All rows are made from the same 8 directions, up to rounding. Whole rows:
In the rows, 128 means zero.
[[158 145 134 113 136 186  93 142 133 158 124 132 105 136  88 144 156 133
  145 156 101  93]
 [201 150  86 135 114 159  86 172 105 144 154 178 134 155 116 147  82 107
  128 128  75 128]
 [151 127 110 144  86 144  83 119 116 145 142 120 135 159 187 111 124 191
  127  69 126 112]
 [101 145 119 119 121 135  88 112 102 135 101 100 122 149 123 150 142 169
  130 103 131 113]
 [160  87 178 140 142 120 164 127 193 113 140 157 128 142 140  69 151 113
  154 198 159 136]
 [109 129 119 117 146 115  75  78 111 152 123  69 166 112 122 119 187 132
  134 144  62  98]
 [ 99 116 164 115 134 157 196 125 170 137 146 109  84  56 111 128 164 122
  126 126 160 111]
 [ 79 130 107 133 157  89 163 116  89 135 130  94 164  68 161 130  96  84
   87  81  95 162]
 [108 102 179 139 117 111 159  96 142 135  83  70 181 101 196  71 182 134
  106 126 160  91]
 [154 111 113 132  64 140 138 108 165 131 200 118 111  79 138 120 164 162
  136  94 124  88]]

The start of a row, then its end:
[142 107 160 141 162 130 110 117 141 145 110 125 153 163 173  72 140 132
 138] : [158 121 137]
[158 123 107 131  78 120 112 130 152  96 166 166 100 162 104 142 123 165
 155] : [131 153 125]
[162 118 135 155  89 149 153 150 126 146 133 132 150 116 218  92 101 142
  97] : [ 64 149 117]
[160 128 108 135  62  89  71 100 114 105 109 109 190 166 135 123 167 153
 133] : [142 119  77]
[152 142 130 121 135 145 112 140 115 145 106 121 154 121 108 135 144  95
 121] : [158  93 100]
[131 144  62 140 110  54  79 121  65  97 122 136 191 166 135 151  76 109
 112] : [109  86 158]
[186 132 188 120 164 209 149 173 155 176  89 138 132 111 115 102 162  72
 125] : [200 112  82]
[117 111 116 122 176 142 113 106 164 145 211 145  65 119 103 118 129 148
 170] : [138  87 171]
[107 143  98 121 177  89  84 119  86 120 109 130 154 162  97 147 102  97
 133] : [158  78 167]
[134 120 111 132 138 140 114 134 151 122 185 175  63 164 117 132  93 168
 162] : [115 138 175]
[118 130 113 131 156 149 103 114 109 171 153 103 130 107 164 114 123 139
 120] : [ 86  74 138]
[ 97 130 117 133  98 132 161 126 117 131 142 107 113  88 166 139 111 155
 102] : [ 47 156 129]
[164 115 175 126 167 175 112 129 159 167 112 123 134 138 133  82 175 116
 147] : [191 103 101]
[121 155  98 122 137 150  89 122  76 172 118  86 158  98 143 146 130 120
 102] : [ 85  60 107]
[174 128 109 150 128 115  67 135 100 134 117 151 174 201 177  99  93 137
 130] : [129  97 145]
[142 146 102 135 132 106  47 119  72 135  83 115 189 192 150 126 116 134
 123] : [130  84 125]
[ 89 129 122 116 128 104 157 112 131 111 137 109 119  85  95 151 142 114
 124] : [127 134 129]
[158 114 123 131  73 155 183 142 177 122 203 151  81  68 122 133 133 138
 131] : [ 98 153 108]
[ 87 122 120 113 155 123 140  96 142 138 169  99 103  72  98 137 156 124
 137] : [126  97 135]
[126 119 133 117 121 136  99  95 154 133 149 109 111 128 102 123 183 161
 157] : [151 116 101]
[ 97 165  95 107  94 119 137 133  84 117 103  97 139  80  78 199 133 105
  97] : [ 98 121  94]
[178 129  65 142  61  81  76 123 116  89 173 164 154 172 119 144 103 146
 143] : [121 105 129]
[194 143  99 146  84 132  72 151  93 132 111 149 177 182 162 125 101 135
 118] : [115 104 107]
[146 128 143 116 120 187  85 116 160 154 147 124  77 149 106 126 177 188
 165] : [139 127  92]
[111 132 169 125 112 140 186 149 132 119  71 115 131 108 137 133 136 116
 101] : [123 195 103]
[146 136 122 138 143 123  85 135  96 138  94 133 165 179 157 114 105 126
 123] : [132 106 139]
[119 132 135 125 151 133 141 152 135 111 121 166  88 162 102 144  93 129
 141] : [142 162 166]
[102 103 155 130 170 100 138 108 158 110 129 138 112 157 127  98 132 135
 154] : [168 153 169]
[148 135 107 143 102  98 186 174 107  98 125 166 156 108 143 145  58  70
  89] : [105 149 153]
[ 55 146 134  96 117 141 174 117 135 116 122  93  68  64  58 191 162 142
 123] : [105 172 106]
[101 160 135 115 147 135  81 139  84 122  43 124 127 201 102 162 117 149
 130] : [140 153 130]
[ 99 129  84 126 130  99 101  96 113 125 174 115 119 117 121 144 119 149
 136] : [ 94  91 152]
[132 135 166 127 148 172 114 155 133 135  78 153  90 197 133 124 115 165
 143] : [139 182 137]
[125  96 192 134 149 114 184 138 183  94 100 160 110 160 129  89 134 121
 147] : [192 210 151]
[150  99 122 149 120  74 151 110 138 116 155 123 192 100 174  81 127  87
 114] : [140 100 136]
[130 111 151 137 143 153 124 106 138 172 136  88 148  99 190  78 161 142
 120] : [107 101 109]
[184 120 183 121 133 192 134 150 178 152 112 142 114 132 105 102 182 116
 149] : [202 136  76]
[ 97 143 163 105 149 132 104 130 133  99  52 137  94 203  59 158 152 154
 159] : [192 190 124]
[158 117 142 130 171 150 128 135 147 158 149 138 135 112 130  97 136  90
 136] : [169  79 133]
[ 97 164  87 114  97 140 108 144  95 110 128 143  71 152  86 202  89 176
 129] : [ 68 160 140]
[ 90 156 105 112 118 136 130 143 107 110 121 140  75 138  81 191  98 153
 128] : [ 92 163 144]
[131 112  97 133  87 111 121  90 143 131 199 104 132  82 147 118 154 155
 132] : [ 88  96 111]
[142 131 153 134 175 170 108 158 129 149 104 163  98 191 145 110  94 143
 143] : [141 142 162]
[159 127 129 132 102 124 172 167 147  97 136 177 115 128 104 144  98  99
 125] : [147 165 134]
[ 91 128 137 115 130 119  85  85 129 125 105  90 121 155 110 131 179 178
 151] : [140 137 109]
[150 158 110 122  66 101  74 131  84  97  53 115 188 181  99 165 149 132
 118] : [151 139  70]
[167 132  90 122 101 136 116 128 139 134 193 139 124  87  88 148 142 108
 137] : [136  71 105]
[170 155 106 121  68 170  81 139 108 146 121 117 136 132 113 158 154 154
 124] : [108 108  61]
[ 99 115 110 120 135  63 112  98 149  70 153 154 102 172  65 146 128 144
 171] : [176 147 170]
[174 120 161 124 155 144 107 132 151 142 103 134 158 147 105  98 172  90
 147] : [220  97  98]
